The same things were measured in two ways. Each way mixes the same 7 hidden numbers, adds some noise and spreads widely along 5 directions of its own, which tell nothing about the thing.
(in the rows, 128 means zero)
Some things both ways: the first way, then the second way.
[ 65  88 137 135 157 109 173 106  75 160 130 114 150 143 124 118 144 166
 149]
[116 130 131 124  70 101 130 109 128 103 128 140 162 197 115]

[176 127 150 129 104 112 138 149 121 110 109 141 115 116  98 133 121 152
  67]
[116 158 127 127  75 124 102 143 165  86  96  88 129 165  90]

[105 148 172  74  98  57 120 147  68  78 147 117 169 108  84 176 173 223
 142]
[ 94 178  95 101  72 131  88 163 192 142 101 122  65 144 130]

[162 171 174  83 104 172 178 133 168  90 139 122 164 149 140  78  84 120
  99]
[ 96 173 122 111  96 154 110 199 175 121 132 131 105 178 120]

[ 83 139 167 106 157 125 187 118 174  93 164 176 154 155 118 131 145  98
  83]
[161 144 166 167 110 183 145 118 213 138 115 155 146 178  89]

[135 119 132 125 129 133 148 121 119 132 125 143 116 135 113 112 126 155
 104]
[ 76 131 120 102  97 129  86 138 115  66  95  87 122 133 100]

[119 152 146  94 104 141 160 109 129 101 108 113 154 132 119  89  92 158
 115]
[182 122 156 131  73 170 177 119 192 201 164 216  90 166 158]

[ 49 120 175 123 135 140 161  71 110 146 170 154  64 174 134 100 117 203
 155]
[147 127 165 142 109 160 148 133 125 112 132 112  74 179  72]

[ 45 108 169 131 129 151 154 102 108 135 140 120  59 153 159 125 102 162
 166]
[ 97 124 132 126 101 116 114 126 140 106 113 154  95 187 104]

[135 176 128  92 105 163 123 117 163 116 137 164 121 123 113 102 131 165
  92]
[109 126 145 149  87 130 116  96 155 115 118 173 133 213 100]

[120 150 127  98 147 145 165 122 159 117 151 162 165 140 118 107 145 118
  90]
[152 155 126 138  42  60 129  52 108 119  92 138 102 159 100]

[139 124 147 142 103 154 139 143 158 135 110 147  66 121 127 120  92 126
  60]
[128 123 145 129 121 150 119 141 177  91 103 118 137 139  89]

[ 95 154 175 103  89 149 118 118 124 151 144 145 111 122 106 120 148 221
 118]
[121 123 129 130  99 106 106 117 133 130 104 126 110 161 146]

[ 68 126 151 141 117 143 104 110  89 151 124 140  76  97 116 152 179 222
 172]
[100 138 130 142  76  52  92 119  88  88  98 139 105 205 136]

[122 139 155 100  95 192 156 122 148 125 127 107  65 174 170  80  40 128
 114]
[ 74 142  92  86  62  80  88 100 112  86  86 116  51 130  89]

[133 133 141  71 118 172 182 123 139  93 111  96 162 192 150  84  62  90
 104]
[123 154 127 123  85 146 125 106 141 139 100 121 142 140 136]

[113 152 141 115 104 136 143 114 135 109 114 129 133  98 117  99 109 179
 131]
[136 130 151 132 100 104 113 165 102 105 117 142  89 140 159]

[ 70 129 142  97 168  93 204  95 115 124 182 143 198 161 122  88 135 153
 135]
[ 77 113 129 117 139 124  94 127  95  78  88 102 130 135 117]

[146 109 128 104  88 101 119 152  64 132  92  91 107 130 108 139 100 183
  91]
[129 175 131 122 130 159 126 170 154  92  86  53 153 114  83]

[146 162 114  98  97 189 125 143 159 111  89 120 118 121 134 110 100 113
  83]
[131 149 128 126  84 119 137  96 158 143 105 183 109 138 126]

[ 92 142 150  96 127 140 174 101 120 124 140 121 139 157 133  88 101 159
 123]
[151 114 145 128 102 145 162  94 157 173 131 180  93 163 133]

[195 155 118 118  89 127 113 149 146 118  81 152 175  70  65 117 153 170
  52]
[114 110 146 131  97 150  96 143 161 109 117 143 187 157 174]

Other things, the second way, with their names:
K_684: [136 181 136 138  81 120 133 140 122 113 111 101 122 182  94]
K_348: [112 149 132 149 123  83 114 125  88 118  93 103 137 195 140]
K_844: [167 162 139 116  86 135 155 156 131 135 137  84  91 152  96]
K_918: [ 63 110 124 112 141 172 111 132 148 134 121 134 146 192 129]
K_100: [ 80  87 144 132 182 181  97 119 142 123  82 130 158 120 162]
K_162: [ 92 140 122  96 135 169 122 154 165 118 103 148 163 101 145]
K_579: [115 110 126 107 126 130  93 108 108  89  58  84  95  44 129]
K_25: [126 130 136 124 127 158 136 149 162 161 130 152 140 156 162]
K_843: [ 65 130 111 122  86 108  76 107 124  92  76 104 127 171 130]
K_547: [ 87 122 117 107 112 131  80 125 107 103  80  87 145 105 164]
K_765: [143 147 140 123 116 171 148 155 147 162 131  95 116 158 137]
K_757: [ 54 128 117 112 113 123  79 144 111  97  91 138 122 156 155]
K_484: [161 148 145 127 148 161 171 133 149 154 110 124 120 121 109]
K_504: [102  53 120 106  59 117 114  55 137 176 148 173  83 205 178]
K_619: [138 134 147 143 143 145 114 155 181 125  97 128 123 131 126]
K_124: [174 144 174 163 135 163 173 146 118 159 140 144 134 189 138]
K_234: [124 138 153 154 120 155 128 121 134 133 113 136 188 191 145]
K_961: [116 108 123 104  95 122 125  65 149 118  94 152 100 107  99]
K_569: [106 126 111  92  57  85 116  91 150  82 115 139  84 156  47]
K_17: [146  99 153 145  97 149 144  84 153 144 138 120 167 215 117]
K_209: [106 125 139 141 145 119 115 124  96 113  82 137 104 143 139]
K_277: [129 133 115  89  77  92 126 137 121 133 129 128  74 131 139]
K_951: [190 135 147 124  60  85 148 108 115 132 116 161  35 103 127]
K_653: [109 110 134 114  95 132 112  99 134  98 105 135 135 128 117]
K_544: [151 150 142 159  81  71  98 101  90  94  68  91 107 139 130]
K_149: [124 148 148 128 106 184 116 153 154 103 104 101 146 131 111]
K_725: [169 164 161 154  98 125 142 150 119 125 118 129 109 157 128]
K_922: [100 110 148 155 185 145 106 127  81 116  67  67 163 144 163]
K_399: [136 147 126 119 101 117 116 125 123 111  86  88 107 108 123]
K_532: [118 113 133 128  76  56  80 102  84  54  75 109 117 125 129]
K_590: [143 140 134 118 104 125 138 134 119 142 117 116 138 136 157]
K_607: [169 162 153 140 105 146 144 166 163 137 126 120 141 150 134]
K_88: [101 136 125 115  94  88  99 133  69  84 101  80 123 154 131]
K_905: [132 155 140 136 102 123 109 153 133 108 100 108 117 148 131]
K_31: [139 155 142 131 128 118 139 164 109 128 114 133 122 141 151]
K_892: [148 109 151 130 117 120 137 109 113 134 116 165 109 122 150]
K_703: [143 128 157 160  81 123 116  79  95  95  95  78 149 177 108]
K_903: [146 135 130 112  69 116 138 110 162 132 123 173 108 131 125]
K_270: [156 170 151 148  75 160 101 152 168 107  91  96 129 117 132]
K_510: [194 161 142 131 109  61 169 144  73 144 123 106 109 132 152]
K_378: [167 166 135 130 125 111 162 139 142 160 113 145 106 136 124]
K_429: [ 62 140 120 130 155 134  93 144 132  86  87  73 154 192  83]
K_705: [118 126 151 146 132 147 113 124 111 100  84  93 128 143 121]
K_456: [151 146 143 149  95 111 127 117 143 138 112 103 165 180 141]
K_701: [152 150 140 176 122 108 120  74 107 145  65  55 185 174 145]
K_238: [ 82 116 138 133 131 146 108 156 140 137 134 163 166 216 175]
K_915: [150 153 143 156 114 106 127  96 113 108  70  88 156 136 117]
K_882: [119 111 113 123  74  94 109  87 167 154 110 140 119 184 156]
K_902: [120 139 136 119  99  91 125 109  67  81  97 110  74 135  80]
K_413: [134 130 152 147 111 127 128 153 121 135 125 141 112 185 162]
K_686: [125 128 138 114 129 159 159 141 155 152 140 155 125 172 117]
K_924: [117 139 116  99  95  90 152 114 133 128 125 168 100 160 102]
K_627: [108 135 126 105 125 155 140 129 130 143 123 119 107 146 108]
K_847: [ 97 118 107  74  35 108 123  98 150 111 145 166 107 156 102]
K_98: [ 95 150 134 140  91 119  75 127 122  69  71  87 115 146 105]
K_875: [165 125 173 162 130 175 153 132 161 148 119 149 155 165 147]
K_264: [124 162 112 103  66 126 138 104 202 133 117 172 105 152  70]
K_605: [129 132 144 159  80 108 104  84 125 102  88 107 160 182 126]
K_390: [136 155 143 150 137 110 141 114  88 116  97  81 154 176 102]
K_33: [169 161 137 137  73  67 147  90  89 122 100 117  91 149 103]
K_805: [ 74 110 124  83  87 182  94 166 167 124 136 172 102 122 165]
K_642: [160 148 127 155  31  52  97  63 127 116  84  84  89 175 113]
K_381: [117 162 111  97  52  87 123 118 137 121 117 177  81 134 115]
K_793: [155 156 136 129  80 128 159 116 169 152 132 160  39 176  71]
K_56: [150 133 152 128 111 136 157 120 120 121 107 155  70 122 105]
K_52: [145 164 121  93  90 127 134 146 132 124 105 113 106  74 129]
K_872: [ 75 145 133 124 130 138  80 144  90  41  60  62  91 115  69]
K_140: [197 170 155 164  82  88 148 124 141 127 116 110 130 176 105]
K_586: [170 183 121 120  31  97 134 134 156 131 117  92  77 153 103]
K_487: [130 140 123 140  99  68 109  83  98 133  69 129 151 124 182]
K_938: [124 109 148 131 140 140 125 118  90 112  93  90  90 121 123]
K_852: [160 103 171 179 117 139 137  93 147 159 121 161 198 211 179]
K_620: [ 79 117 135 138 167 122  97 149  93 105  91  94 175 177 163]
K_801: [144 124 138 129 119 114 149 110 127 144 115 134 118 155 128]
K_155: [114 123 134 134  63 122 109 126 168 122 135 168 142 210 146]
K_314: [174 102 139 120 103  94 164  61 106 160 117 150  94 116 133]
K_57: [143 155 120 117  66 112 118 120 151 138 102 112  84 125 132]
K_618: [104 132 136 124  58 110  95 123 136  62 100 139 128 158 104]
K_585: [ 89 132 124 121  99 125  85 130 131  81  91  86 140 157 109]
K_698: [158 186 124 135  71  90 117 122 150 116  73 125  54 103  98]
K_792: [101 103 112 121 120 129 125  67 189 181  99 209 141 151 165]
K_49: [ 80  82 124 109  97 130  95 106 122 103 118 108 117 177 125]
K_256: [150 145 141 147 118 166 146 100 194 175 109 156 143 157 128]
K_635: [148 135 129 108  36 120 126 107 166 135 130 149 136 139 149]
K_885: [126 129 135 109 100 117 132 141 117 121 124 150  97 134 140]
K_889: [117 156 144 134  95 163 122 154 154  96 121 106 126 184  81]
K_308: [111 143 145 121 101 151 100 196 128  92 125  96 138 157 147]
K_508: [191 182 161 149  49  95 158 146 131 104 150 123 136 208  80]
K_371: [131 166 118 139  89  52 108  93  79 100  61  64  89 145 102]
K_341: [207 140 159 173 129 116 168  70 105 173  84  88 153 130 154]
K_181: [179 147 158 143 110 176 144 134 183 174 127 156 145 113 161]
K_527: [175 127 160 141  63  68 138 107  75 102 127 136  95 163 123]
K_343: [139 144 142 131 110 115 130 121 137  83  99 110 132 143  67]
K_576: [143 131 130 139  80  86 114  81  99 127  88  95 144 144 156]
K_797: [134 163 127 111 113 146 148 157 184 150 123 166  97 131 114]
K_531: [110 137 122 109  83 131 114 127 150 124 109 132 102 142 125]
K_668: [142 110 129 149 141  91 133  65 111 187  83 148  78 144 172]
K_47: [153 155 128 127  69 104 156  98 170 162 126 183 103 174 111]
K_708: [144 154 140 121  76 136 123 136 152  97 111 105 121 135  93]
K_678: [122 103 133 115  93 128 157  87 161 168 145 204  89 201 119]
K_956: [128 123 157 178 118  95 115  87  89 110  89 119 160 208 136]
K_355: [166 137 149 172 132  78 142  72  97 146  76 127 143 155 147]
K_496: [ 88 114 112  95 105 122 125 104 148 118 118 148  92 160  84]
K_670: [160 142 164 138 139 186 134 184 161 124 121  98 144 118 139]
K_231: [148 106 150 130 138 172 145 135 160 172 129 129 125 146 164]
K_102: [193 150 154 147 106 112 164 107 119 147 109 121 144 129 134]

Some of these things the first way, each followed by its name:
[194 140 119 128 101 181 119 135 148 124 103 145  92 122 125  94 105 147
  97]
K_88
[151 122  93 142 134 127 120 139 120 102  95 139 102  89 120 135 132 138
 124]
K_885
[142 148 124  93 121 158 132 122 126 129 146 144 117 150 125 103 129 166
 115]
K_627
[ 90 106 132 104 156 107 168 123  93  76 148 114 130 157 149 135 117 129
 181]
K_348
[112 129 139 111 129 158 147 118 116 110 109 115 127 139 137 121 125 139
 144]
K_757
[127 116 123 127 124 111 125 138 123 111 114 154 110 109 102 148 142 153
  98]
K_708
[119 131 159 106 139 167 164 123 158 134 149 164 142 168 120 118 150 117
  80]
K_341
[ 48 145 149  65 113 137 140 129 154  85 142 138 163 140 117 142 134 142
 130]
K_181
[133 143 135  92 124 138 143 112 100 131 145 131 141 152 117 102 137 186
 128]
K_918
[ 91 139 127  94 105 146 144 120 127 155 130 123 111 146 129  96  89 163
  85]
K_961
[ 89 120 155 106 108 131 164 116 117 141 121 116 118 155 124 102  84 155
  87]
K_579
[176 134 135 103 108  62 128 155 129  45 140 160 122 110  90 151 115 155
  91]
K_642
[137 114 172 115 117 108 173 142 118  96 135 117 134 144 125 122  94 135
 107]
K_882
[124 151 113 106 106 160 130 122 146 153 134 145 105 125 126  90 106 167
  92]
K_314
[165 150 127 112 102 125 106 132 127 127 112 168 137 101  70 133 171 192
  70]
K_605
[111 125 133 113 137 133 158 107 122 105 136 139  88 161 135 112 101 136
 116]
K_872
[127 123 146 125 165  95 169 109 133 134 184 199 168 142  84 115 190 167
  93]
K_17
[123 121 128  95  78 124 110 136  74 110  89  85  89 129 125 129  80 192
 133]
K_531
[119 141 162 115 106 155 124 119 137 124 123 156  95 132 105 132 145 169
  94]
K_98
[102 129 187 129 145 158 205 112 172 115 147 150 158 151 136  93 116 100
 108]
K_155
[ 90 125 159  85 125  93 183 110 102 115 157 119 173 161 115  99 105 172
 121]
K_585
[104 119 147 133 121 140 115 107  96 151 117 152  82 129  99 143 169 200
 117]
K_705
[ 69 103 168 116 164 110 179  91  75 141 159 135 157 176 114 123 172 173
 150]
K_922
[125 150 146 113 122 178 132 120 145 126 132 148 135 122 122 113 160 160
 137]
K_238
[121 147 130  80 120 129 139 138 129  59 146 125 103 146 149 131  92 129
 143]
K_668
[135 107 151 126 154 134 196 136 155  84 135 136 133 164 148 117  88  61
  94]
K_399
[129 124 159 128 107 130 117 143 117 117 116 144  97 113 103 160 157 168
 103]
K_57
[141 148 122  95 115 153 138 117 137 100 127 139 122 142 125  99 106 149
 116]
K_956
[ 47 144 186 114 108 169 124 132 157 126 141 152  76 127 133 165 155 149
 114]
K_698
[116 161 147 121 126 192 177  98 207 136 152 172 127 135 139  53  95 126
  97]
K_527
[ 29 117 160 136 138 122 158 100 123 130 137 142 100 119 131 132 133 165
 149]
K_951
[134 123 124 150 134 178 124 146 148 139 121 151  89 102 141 133 144 126
 125]
K_510
[131 130 162  65  87 147 135 130  97 122 124 102 132 184 118 113  98 177
 106]
K_701
[138 117 125 139 127 109 125 143 112 111 127 144 107  95 116 143 141 164
 132]
K_277
[112 113 114 114  97 147  99 147  93 138  80 103  95 113 122 148 121 163
 119]
K_52
[ 85 144 171 101 136 160 183 107 160  97 171 142  85 176 170  97  76 115
 129]
K_793
[122 150 130 112 101 158 121 112 108 152 124 125  84 126 129  97 112 202
 124]
K_678
[ 76 141 116 107 126 149 141 114 150 115 132 145 120 121 133 112 116 145
 131]
K_892
[ 86 127 168 111 127 118 164 121 142 108 145 149 148 138 109 127 132 147
 109]
K_670
[ 97 148 180  98 149 198 180 132 210 106 166 177 139 178 147 128 144  59
  78]
K_256
[ 72 118 135 115 172 118 179 119 137 123 154 155 181 140 119 130 167 117
 119]
K_102
[165 136 152 139 127 140 145 128 149 112 120 166 146 106  96 117 156 149
  97]
K_308
[127 111 133 113 147 105 170 119 114  76 132 133 124 157 127 122 101 122
 127]
K_889
[170 149 106 102 128 129 177 127 150 124 133 139 187 125 115  66  98 131
  75]
K_847
[140 125 125  94 115 117 141 142 106  79 131 115  98 149 139 128  85 142
 129]
K_371
[166 123 104 115 131  61 123 138  84  91 138 153 140 103  85 140 155 195
 122]
K_844
[ 41 116 145  84 131 128 159 134  97 112 131  89 137 156 152 147 113 128
 150]
K_792
[133 126 116 116 128 114 132 131 123  89 109 148 146 112  99 141 145 145
 115]
K_852
[142 146 130 101 112 169 138 146 147 122 103 125 162 120 121 122 136 121
  88]
K_487
[ 86 161 137  81 101 176 124  92 121 139 133 130 119 146 126  90 124 206
 150]
K_124
[130 130 118 135 152 155 144 137 149 103 121 151 131 109 135 136 157 105
 127]
K_31
[ 73 128 148 119 148 136 180 115 152 147 162 155 130 148 135 103 119 128
  94]
K_343
[178 128 104 101 131  99 147 146 121  74 109 135 183 122  97 128 132 124
  94]
K_547
